There are 9 hidden switches. A switch that is on adds its own fixed numbers to the row, and there is some noise. The rows also spread widely along 12 directions, which tell nothing about the answers.
Known rows, each followed by its switches (1 for on, 0 for off):
[  7  23   6   7   8   3  16  -6  -2 -14 -10  11 -23  -9 -17   1   1  15
  -1  32 -11 -13  -4 -11  12   7  21 -12 -10 -31  11   0   3  26 -26   3
  12 -31] => 0 1 1 0 0 0 1 0 1
[-17  -3 -32  -1  -5 -23 -17  20 -12 -12   1 -21   6  -5 -20 -16   6 -21
 -12  19  -3  12 -14 -14  -3  10   9 -11 -11  -5   0  24  -4  27   8   9
 -11 -18] => 0 1 0 0 1 0 0 0 1
[ 15  15 -27 -23  14  -8 -19  11   5 -19  10  -9  14  -4  -3  -4  -7 -21
 -17  -1  10  14   4  -3 -12  13  -6   4   0  -3  -3  20  -3   9  15  -8
  -5 -10] => 1 1 0 0 0 1 0 0 0
[-11  18  -2 -21   5  -3 -17 -13 -24 -23  13 -13   7   2   0  -9  15  -1
 -11  16   8  21  -7  15  -6   9  -5 -10   2  11 -17  -2  18 -21  -2   0
   3   3] => 0 1 1 0 1 0 1 1 0
[ 22  35 -10 -46   6  25  -6  -4  -1 -31  19  12  -1   2  -7  29  -3  32
  -7  16  -4  12  12  10 -15  14 -13 -10   3   7 -19  12  13 -14 -11 -17
  11 -10] => 1 1 0 0 0 0 1 1 1
[ 17  23 -15 -48   6   2   6  -9   3 -11  25  11   7   4  -9  20 -16  17
 -18  -8 -13  -4  25  -1   2  19  -8   0  -3  -6 -10  15   3   7  14 -15
 -11 -12] => 1 0 0 0 0 0 0 0 1
[-15   4 -14 -12  -9  27  38   3 -18   7   2  -3   6  16 -25 -22  14  -9
  -1  20 -29  -7   1  -4   0  13  43 -11  15  -5  12  23  37  23 -19  -1
   3 -36] => 1 1 1 0 1 0 1 0 0
[ 27  19   5 -21  32 -37  -6  -5  13 -11  38 -22  35  38  -6 -61  23 -27
   1   5  26  -1 -12  -1  -4  29 -12   8  14  23  -8  29   4  -7  17 -31
 -51  -4] => 1 1 1 0 1 0 1 1 1
[ 14  28  -4   0  10 -16   2 -13  -3  -6  -4   8  -8   6   5 -18  16   5
  -5   8  10 -16  -8  -1  -1  -7  22   8 -11 -23   1   7 -12   8 -18 -16
  -7 -29] => 0 1 1 0 0 1 0 1 0
[ 12  21   2 -24  -5 -14  -5  -4 -14 -11  14  -6   8 -16 -20   0  18 -13
  -8   9 -15 -22  -5 -43   5  10  -9  -9  -7   3  10  17  10   1  -8 -20
 -14 -15] => 0 1 0 1 0 0 1 1 1
[  2  27   3  10  10  -3   7  -8  -9  -9  15 -10   6  17   3 -19  10  -4
 -10   1  20   0 -15  23   5  20  17 -12  17  -3  -1  -1  13   1  -4   3
 -15 -14] => 0 1 0 0 1 0 0 0 0
[ 19  14 -33 -43   1  15  -9  -5  13 -25  -7   4   6 -20 -14  23 -15 -13
 -15   1   5  13  26 -38   0  -5  -5 -11 -10 -14   8  33  -6  20   9  -6
  18  -1] => 0 1 0 0 0 0 0 0 0
[ 13  -4 -19   9  16 -33  -5   7  12 -19  -9 -15  -3  -7 -10 -25   7  -4
   3  24  32   2 -27 -16  13 -11  12 -18  -7 -24   8  32 -26  39 -13   0
  -7 -10] => 1 1 1 0 1 0 1 0 1
[  6  31   2   7  24  -8   4   8  -3 -13  -8  -5  -4   2  -8 -33  -2 -31
 -10  14  -4   0   3  -5  -2  27   8   6   4  -9   0  -3  12   5  -2  -9
 -13 -16] => 0 0 1 0 1 0 0 0 0
[ 41  31 -12 -42   6  14 -10 -16  -5 -27  38  32   2 -21   2  33  -1  52
  -3  -5  -4  17  -2   4  -1  24 -33 -15   9   9 -22   3  17 -13  -4 -30
 -10   5] => 1 1 0 0 0 0 0 1 1
[ 37  23 -14  -3  19  -7  23   5  16  -8   5  21  -2   0 -17 -17   5  10
   3  14 -19 -13  -8 -18  -3  26  12   2  -2 -18   4  23   6  32  -4 -22
 -21 -34] => 1 1 1 1 0 1 0 1 1
[ -4  16 -15 -34   4  -4   3  -1 -17 -17   4 -14   3 -18 -16  12 -10 -32
 -24   8 -17 -15  19 -30  16  -9  -3 -17  -3  -9  16  17   6   5   8   0
  15   6] => 1 0 1 0 1 0 0 0 1
[-15  13   5  21  10  -8   1  -8 -26 -27 -18 -16 -10 -20   5  -8   8  -5
   6  33  13  11 -26  17  14   4  10 -26  13  -6   1  -3   9   1  -7  27
  12   9] => 0 0 1 0 0 1 0 0 1
[  2  12 -29   9  -2 -34  -4  21  -1 -19  12  -6  -5  -2 -21  -2  -1  -2
 -19  24  -9   6 -17 -11   1  11   6 -11 -12 -20   5  26 -14  41   0  11
   4 -36] => 0 1 1 1 0 1 1 1 1
[ -2   2  -7 -24   0  -5  13 -18  11  -3  -8 -13   8   9 -17  -7   5 -21
 -14   7   7 -14  10 -30  14  -9  28 -10 -10 -22  17  32  -6  24   7   7
   7 -18] => 0 1 0 0 0 0 1 1 0
[ 14  16 -43   2   9 -35 -40  21  -4 -27  -5  14 -21 -13  19  -1  -3  29
 -25  -7   8  17 -19  19 -26   7  -1  19 -26 -28 -35   6 -31  15   4 -23
 -12 -36] => 1 1 0 0 0 1 0 1 1
[ 10  17  -2 -14   1   9  21 -26  -9 -13  14  11   2  -6   1  -1   9  18
  -2  -1   7   2 -12   3  16   7   9 -26  18  -5   5   8  21   6  -8   0
   1  -3] => 0 1 1 1 0 0 0 0 0
[  2  24  -8 -10  -4  -3  -8  11 -15  -7 -29   6 -18 -19  -3 -12  20   0
  -3  13 -13 -26  -2 -18 -23   1  14  17 -22 -15  -5  14  -7  -5 -34 -28
 -11 -34] => 0 0 0 1 0 0 0 0 1
[ -6   0 -22 -47  17   6 -22   9   7 -33   2 -17  14  -8 -18   2 -10 -23
 -17  20  -5  36  18 -16 -18  24 -16   2  -5  11 -13  19  16   3  25   5
   9   4] => 1 1 0 0 0 0 1 0 0
[ 19  12   2   6  19 -16  11 -10   5 -11  -9   5  -9 -14  -7 -23   2   7
   5  14   7  -7  -9 -14  16  21   7  -8  -4 -21   1   7   0  23  -4 -11
 -14  -7] => 0 0 1 0 1 0 1 0 1
[ 34  47 -12 -42  30  -6 -13   3  25 -36  10  -8  18  19  14 -13 -12 -26
 -25 -18  36   7  22  10 -17   9 -22  12  14   1 -14  27  -9 -21  10 -35
   0   7] => 1 0 1 1 0 0 1 0 0
[ 12  15 -24   4   0 -21 -20  20  -3 -22   3   5  -4 -12 -19  -1  10  12
  -4  28  -1  13 -23 -15 -14   9  -6  -9 -16  -6  -8  17 -15  20 -18 -10
 -11 -27] => 0 1 0 0 0 0 0 1 1
[ -2  21  -9 -20  17   8   6  -6   5 -23 -28   3 -12  -5  -4  -7   1 -16
 -19  12 -11   7  15 -17  -9   8  15   4 -10 -15  -4  10  12   6   5   2
  18 -14] => 0 1 1 1 0 0 0 1 0

New rows. What belongs after each?
[ 35  22 -12 -33  18   7  -7 -12   8 -29  18  19   5 -20 -16   3   3  25
   8  26  -3  29   3 -18  -2  28 -25 -12  -3   9 -14  12  12   7   5 -20
 -12  12] => 0 1 1 0 1 0 0 1 1
[  9  -9 -32 -12  -8 -14  -6   4 -18  -4   4   6   2 -31  -1 -11  20  12
   2  -4 -13   0 -24 -15  -6  13   8  -3  -2  -4  -5  29   5  19  -1 -18
 -23 -19] => 1 1 0 1 0 1 0 0 1
[-10 -24 -25   7  -6 -33 -20   3 -29 -12   6  -7  -4 -30  -1 -15  16  12
   1   4   1  14 -47  -5   9   9   5 -17  -5  -7 -11  13   1  16  -4  -4
 -20 -14] => 1 1 0 0 0 0 1 0 1
[  3   6 -19 -15   6 -21 -22   5  -1 -17  -9   3  -9 -21 -16  -4  10   5
  -5  24  -9   7  -4 -29 -12   8  -4   5 -30 -10  -9  11 -11  16  -3 -11
 -10 -21] => 0 1 0 0 0 0 0 1 1
[ 10  24  -4 -58   8   9   3 -27 -10 -21  20  10   3  -3   4  16   0  22
  -8   4  -6  -2  22   6   2   0 -12  -5   1   4 -16   9  12 -21   8 -17
   3   8] => 1 0 1 0 0 0 0 1 1
[  2  12 -22 -35   2 -20 -36   4   0 -30  -1 -14   2 -24 -11  16  -5 -19
 -27   5  16   9   7 -34  -4 -15 -17  -5 -21 -14   1  18 -26   7   0  -7
  14  -1] => 0 1 0 0 0 0 1 0 0
[ 30  21  -4   5  27 -28   0   1  -1 -20  27  12   1 -11  -2 -16  -3   1
  -4  -2  -9   5 -20  -8  14  38 -20  -9  12  -1  -8  -4  14   4  10 -21
 -31  -2] => 1 0 1 0 0 0 0 1 1
[ 12  18 -10 -21  20 -31 -12  -4  19 -23  -6  -9   5  -1  -2  -6  -3  -4
 -10  13  21  -6   9  -5  -4  11  -3   8 -17 -14  -4  26 -30  17  18  -2
 -13  -8] => 0 0 0 1 0 1 0 0 1
[ -3  -4 -21   7  25 -40 -16  11  -4 -22 -27   1 -21 -32  -1 -18 -11 -17
 -18   6 -10   8 -12 -19   8  15   1   5 -18 -30 -11  -2 -10  21  14  -4
  -4  -8] => 1 0 1 0 0 0 0 0 1
[ 27  28 -11 -42  -5   6   9 -20   2 -14  26  23  -1   3  -9  18   3  44
  -8   6 -16  -4  12  -1  -4  16   2  -3  -8 -12  -5  20   4  15  -2 -16
   1 -25] => 0 1 1 1 0 1 1 1 1
[ 12  12 -19 -22  10   9   8 -22   3  -6 -28  12  -7  -7  13 -12   7  -5
 -10 -11   0  -3  17 -12  -1  -2  30  10  -7 -27  -2  18   3   8  10 -16
   7 -16] => 0 1 1 0 0 1 0 1 0
[ -1  21   6  18  22   3  22 -12   1 -17 -16  -6  -1   0   5 -18  -9 -29
 -11   4  10   7   1  12  19  20  26 -17  20 -19  11  -2  19  10  15  23
  13  -2] => 0 0 1 0 0 1 0 0 0
[  1   7  -1 -29  11  -6   8 -34  -3 -16  -9  -2  -1 -13   4  -2   2  -7
 -13  -4  11  -4   9 -18  21 -10  11 -14   0 -21   6  13  -3  -1  11   0
  13  11] => 0 0 1 0 0 0 1 1 0
[ 15   2 -32 -11  11 -23 -28  10  -1 -14  -8  10  -2 -32 -13 -22   6 -10
  -5  11 -21  24  -8 -37 -16  29  -9  15 -22 -12 -10  10   1  21  10 -26
 -16 -21] => 0 1 1 0 0 1 1 1 0
[-16   4 -21 -13   7   3  -3 -10 -12 -17 -30   4  -7  -8   9 -19  12   0
  -5   5  -9  29  -1   8 -14  15  17   2  -2  -7 -24   5  15  -5   6  -3
   0  -7] => 0 0 1 0 0 0 0 1 0
[  4  15 -13 -12   4 -10  11 -13   2 -25   7  -3   6  -5  -2  19 -14   3
 -18   1   3   2   3   5  19  12   6 -25   9 -14   3  18   3  18  29  25
   8   1] => 0 0 0 1 0 1 0 1 1
[ -1  10   3  -6  -1 -13  14 -17  -8  -4   3  -9   8   9  -9 -14  17   0
   4  15  10 -21 -10  -8  13   0  20 -16   3  -5   8  22  -3   9  -7   2
 -19 -13] => 0 0 0 0 0 0 0 1 1
[  9  19   1 -15  15  -3   1  -9   9 -19  -4  -9   2  -1 -11  -2  -3 -24
 -16   9   3  -2   7 -22   9  13   6  -8  -2 -10   7  18   6  12  16   3
   5 -10] => 0 1 0 0 0 0 1 1 1
[ 17   9 -17 -15   2  -3  -4 -10 -10  -2   3  -1   9  -4   6 -30  19 -11
  -3 -15  11   3  -7 -16   1   9  12  -1   7  -9   2  23   6   5  -7 -32
 -17 -12] => 0 1 1 0 1 0 1 0 0
[ 20  39   8   3  25 -18 -12 -11   6 -29   5  -5  -3  -2  18   2 -12  -9
 -26 -12  32  -5  -4  20  10  15  -6  -6   6 -15  -4  -3  -5  -4  22   4
  -1  -6] => 0 1 0 1 0 1 0 0 1
[ 21  24 -36 -62 -15  -4 -40  -9  -5 -15   1  15  -2 -15  12  17   8  16
 -24 -25   5  -2  21 -24 -23 -16 -11  20 -30 -16 -22  29 -25 -14  -4 -55
  -1 -22] => 0 1 0 0 0 0 1 1 1
[ -1  -9 -19 -30  -9 -31 -11 -31 -15  -5  14   0   4  -3   5 -14  25  26
  -1  -5  10  -4 -15  -8  15 -14  12  -9 -16 -17 -10  29 -15  12   2 -15
 -15 -13] => 0 1 1 0 0 0 1 1 1
[  5  13  -4 -12 -11  14   1  -9 -25  -2  -7  -1   5 -15  -2 -16  35   0
  12  12  -3  -8 -14 -20  -6  -2  22  -7   5  -2   6  19  14  -5 -28 -18
  -4 -21] => 0 1 0 0 0 1 1 1 0
[ -6   5 -14 -13 -18   2  18 -26 -25   3   7  13  -2 -15   2  14  10  27
  -5  -5 -14 -16  -6  -2  17   1  29 -22   2 -21   6   6  10  15  -7   5
   0 -16] => 0 0 0 0 0 1 0 1 0
[  6  -1 -30 -17   2 -16   2   5 -14   1  -5   4   5 -26  -8 -25  10 -19
  -2   0 -25  -9  -5 -36  -2  12  11   6  -7 -17   7  19   6  22  -2 -24
 -18 -19] => 1 0 1 0 0 1 0 0 0
[ 16  26   5 -16  33 -43 -26 -23  18 -36   3  -5  -8   4  14  -9  -5   0
 -25   0  46   3  -3   4   8  -8 -10   2 -19 -28 -12  -2 -35   1  11  -5
   1   1] => 0 1 1 0 0 0 1 1 0
[  6  18  -5 -19  25 -16  10 -23   4 -30  19   0   4   7  10   5 -16   6
 -18  -7  17  11   2  22  20  15  -3 -20  16  -6 -11   5   2   1  31  10
   1  14] => 1 0 1 0 0 0 0 1 1
[ 33  19 -29 -10   1   7   5   0  15 -10  21   5  22   9  -7  -1  -2   8
   3  -1  14  17  -5   2   3  21   6 -15  16  -2   3  40   3  26  12  -7
 -16 -15] => 0 1 0 0 0 1 0 0 1
[ 23  35   0   9  15  -4   6   6   7 -16  17   3   7  21   0 -22   4  -5
  -8  -2   8   1 -10  15  -8  41   2   0  15   4  -5  11  16   3   2 -14
 -26 -27] => 0 1 0 1 0 0 0 0 1
[  0   7 -12  -8  -6 -22   6  -2 -10  -6   3   6  -8 -11 -10  -2   9  15
 -12   5 -14 -12 -13 -18   0  16  12  -4 -15 -20  -4   9  -5  21 -12  -5
 -14 -30] => 0 0 0 1 0 0 1 1 0
[  7  11 -14   4  13 -13   8  -2  -3 -17  -1  -3   3   2   6 -15  -2  -4
  -8   3   5   8 -14  14   9  13  15 -13  17 -16  -3  17   5  13  12   3
  -1 -10] => 1 0 1 0 0 1 1 1 1
[ -3   2 -21  -8   5 -24  -2  -5  -3 -15  12  -7  13   1  -6 -19   4   2
   0  13  11  22 -15   2   3  14   1 -14   3  -3  -5  18  -1  21   6   4
 -15  -4] => 0 0 1 0 0 0 0 0 0
[ 24  26 -20 -22   2 -20   6   3   7 -12   4   8  -4   3  -9  -5   9  -2
 -15   2  -5 -28  -1 -28  -4 -11   8   1 -12 -21   6  34 -16  19 -16 -31
  -7 -30] => 1 1 1 1 0 0 0 1 1
[ 19  23  -8  -4   7  -1   7  -4   6 -21  -5   3  -7   0  -4  -9   4   5
  -5  11  12  -3  -9  -7   4   5  12  -9   3 -17   4  26  -2  16 -13 -11
   6 -18] => 0 1 1 1 0 0 1 0 1
[ 14  10 -17   0  -1  -3  10   2 -17   1  26  17   4   6  -2 -25  15  30
   7   2 -18   3 -23  19  -5  34  19  -1  11  -7 -11  14  22  18 -11 -22
 -26 -38] => 1 1 1 0 0 1 1 0 1
[  9  30 -15 -28 -15   0 -19   6 -24  -7  13   0  12  -2  -1 -10  38   4
   3  13  -4  -4 -11  -7 -36   0   2   9  -3  16 -10  23   4 -20 -34 -34
 -19 -28] => 0 1 0 1 0 1 0 1 0
[ 28  13  -5 -36  20 -29 -15 -25  22 -22  11  -8  14  -2  -1  -7   5   7
  -7   0  39   0   5 -17   7   1 -12  -6 -12 -11  -6  26 -30  10  14 -12
 -19  11] => 0 0 0 0 1 0 1 1 0
[ -7   7 -11 -14  16 -16 -20   1  -6 -31 -19  -6  -4 -18  -5 -23  15 -13
  -2  22  -5  22  -7 -16 -12  17  -9   4 -12   6 -20  10  12  -5  12  -3
  -4   0] => 0 1 1 1 0 0 0 1 1
[ -3  10 -13 -26  10 -21 -13   3 -15  -4  -2  10  -9 -16 -10 -25  12  -1
  -9  12 -35  -2   7 -23 -22  31   2  30 -29  -6 -13  -2  11  10   3 -21
 -23 -32] => 0 1 1 1 0 1 0 0 0
[ 19  31   4 -36  12  15   5 -16   0 -29  17  10   4 -11  -9  16  -3  17
  -6  20  -3  13  13  -7   0  24 -13 -10   5   2  -2   6  20   0   1  -3
  11   0] => 0 1 1 1 0 1 1 0 0
[-20  11 -18 -19 -33  17  19 -21 -32  12   3   0   6  13  11   4  15  18
 -13 -15  -2 -17   1  27   3 -13  48 -14  10 -21   5  26   9   3 -19   0
   8 -35] => 0 0 0 0 0 1 1 0 0
[ 10  30 -16 -25  -8  -9 -10   4  -3 -20   3   4  -2  12  -5 -10  25  25
  -4  21   7  -3  -6   1 -25  -7   5   4 -14  -3 -15  31 -14  -1 -32 -27
  -5 -34] => 0 1 1 1 0 0 1 1 1
[-17  -3 -44 -15  -8  -9 -20  31  -8  -7 -29   1 -24 -12  -7  -6  -8 -15
 -31   0 -30   1   8 -13 -24   3  27  21 -33 -33 -13  20  -9  26  -3 -14
   7 -54] => 1 1 0 0 0 0 1 0 1
[ 32  38   1 -40  -6  27  28 -29   1  -2  13  23   2   7  -5  14   3  20
  -6  -6  -3 -29  26 -14  14  -6  16 -10   5 -17  14  22   9   4 -15 -30
   5 -18] => 0 1 1 0 0 0 0 0 1
[ 14  26   2  -5  17 -16   0  -9   2 -28  28 -14  11  11 -11  -5  -3 -18
 -17   9  13   9 -10  -3  22  15  -9 -26  17   0   9  11  11   4  16   8
   2   3] => 0 1 1 0 0 0 1 1 1
[ 20  13 -26 -23   4 -11 -19  18  -7 -29  14  -8  12 -30 -21   9   1 -14
   0  18   0  13  -9 -31  -3   8 -30 -17   2  11   3  27  -1   8  -6 -15
  -8   8] => 1 0 0 0 0 0 0 0 1
[ 17  14  -6   3  30  -8 -10  10  18 -34 -30  -1 -16  -8 -11 -14  13  10
  14  42  23  12 -19  -7 -16   0   4  -2 -13 -10 -11  19 -16  16 -20  -1
  -1 -10] => 1 1 0 0 0 0 0 1 1
[ 13  17 -45 -21 -21  15  -4  10  -3 -17  12  -1  14  -6  -1  20  -8  16
  -8  -4   9  24   3  14  -5   8   8 -22  12  -9  -3  40  -1  19   4  -5
  11 -12] => 0 0 0 0 1 1 1 0 1
[ 19  33   0 -22  15  -5  -6  -5  -7 -19   0   3  -6  -9   6   0  10  -3
 -12   0   3 -19  -1  -7  -9   3  -1   1  -1  -5  -6   9   1 -13  -5 -19
  -5 -14] => 1 1 0 1 0 1 0 1 1
[ 17  14 -11 -13   2 -10 -11 -16  -7 -10  12  14  -2   2   9 -12  16  27
  -7 -11   8   5 -16   7  -6  14   6   4  -8 -12 -19   6  -1  -1 -11 -25
 -21 -27] => 0 1 0 0 0 0 1 1 0
[ -3 -22 -29  -9   4 -46 -33  -2 -13 -14 -13 -20   9 -45  -3 -30  21 -21
   2   4  18  14 -28 -39   5  -2 -10  -5 -20  -7  -5  23 -23  14  11 -10
 -28  13] => 0 0 0 0 1 0 0 0 0
[ 15  21 -45 -25  -6  11  -4  22   9 -16   3  15  -3   2 -12  13 -10   8
 -23   0 -16  14   8  -9 -24   9  14   1  -8 -22  -8  28  -4  21  -8 -18
   8 -40] => 1 1 0 0 0 0 1 1 0
[ 23  34  -9 -15  20   9 -10 -10  16 -15 -33  15 -14   5  15 -11   6  11
  -3   0  16  -2  13   7 -21   7  22  25 -13 -24 -21  17 -13  -2  -1 -22
  -3 -28] => 0 1 0 0 0 1 0 1 1
[  9  11 -27 -15   0   2   2  -4   6 -22  -2   2  13   2   5  -1  -1   5
  -8  -5   6  20   0  11  -5  24  10 -10  13  -3 -13  36   5   7  25   1
  -2 -10] => 0 0 0 1 0 1 1 1 1
[ 38  36 -18 -13  -1  17  -4  -4   9 -15 -17   9   5  -4  23 -12  12  -6
  -5 -32  28  -7  -2  -1 -12   6   6   2  18 -11  -7  39  -1 -16 -13 -48
  -6 -13] => 0 0 0 1 0 0 1 0 1
[ 30  33   0  -2  18  -4   1  -6   2 -18   2  18  -9 -10   2   0 -11  12
  -7   7  -1  -1   5   0   6  27  -1   0   0 -21  -5   2   3  13  -1 -17
  -3 -18] => 0 0 1 0 0 1 1 0 1
[ 29  20 -18  -9 -11 -32 -16 -12 -12 -11  35   4   1 -17  -2  12  14  24
  -7  -5  22 -14 -28 -14  19 -14  -8 -28  -7 -16   5  19 -25  14 -12 -18
 -18  -8] => 0 1 0 0 1 0 0 1 1
[  3  21   8 -21  17 -13  -3 -19 -13 -16  -4  10 -19 -18  11   9  -7  15
 -17  -4  -3 -22   6   4   8   6   2   4 -14 -21 -12 -14  -3  -5   0  -7
  -6  -7] => 1 0 0 0 0 0 0 0 1
[ -1  22 -23 -26   7   8   1   7  -3 -27  13  -2   2  11 -11   1   0  10
 -13  25   1  28   2  15 -14   4   5 -14   6   1 -13  14   9   7  -5   8
  12  -7] => 1 1 1 0 1 0 0 1 0
[ 22  35 -17 -30  -4  18  12  -9 -10 -23   8  21 -11 -15   0  31   0  36
  -9   9  -9  -4   3   5  -4  -8   4 -16   4 -15  -3  15   7   2 -17 -12
  21 -13] => 1 1 1 1 0 1 0 1 1
[ 14  10  -5  -5   9   1  10 -17   3 -12   0 -11  12  -9   4 -16   7 -25
 -14 -25  26   0  -8 -13  20  10  11 -21  22  -9  11  23  13   4  15  -2
  -4   5] => 0 1 0 1 1 0 1 0 0
[ 38  37  -3   3  38 -25 -21  14  28 -25  17   4   2  15 -12 -28  -8  -7
 -11  10   9  15  -1  -1 -14  54 -18  18 -10  -5 -20  -1  -2  11  15 -25
 -34 -24] => 0 1 0 0 1 0 1 1 1
[ 10  21 -30  -6   3  -7  -5  10   3 -18  -3   4  -6  -5  -5  -2 -11 -13
 -24   2   9  10   5 -12   3  -1   9  -7  -8 -26   5  15  -9  26  -2  -5
   9 -18] => 0 1 1 0 1 0 0 0 0
[ 16  35   6 -25   5 -11 -11 -20 -12 -10  16   5  -6  -9   1  16   4  18
 -16   5   3 -24   7  -3   4  -5  -1   0 -18 -15  -4   1 -12  -4  -4 -15
  -7 -15] => 0 1 0 0 1 1 0 1 1
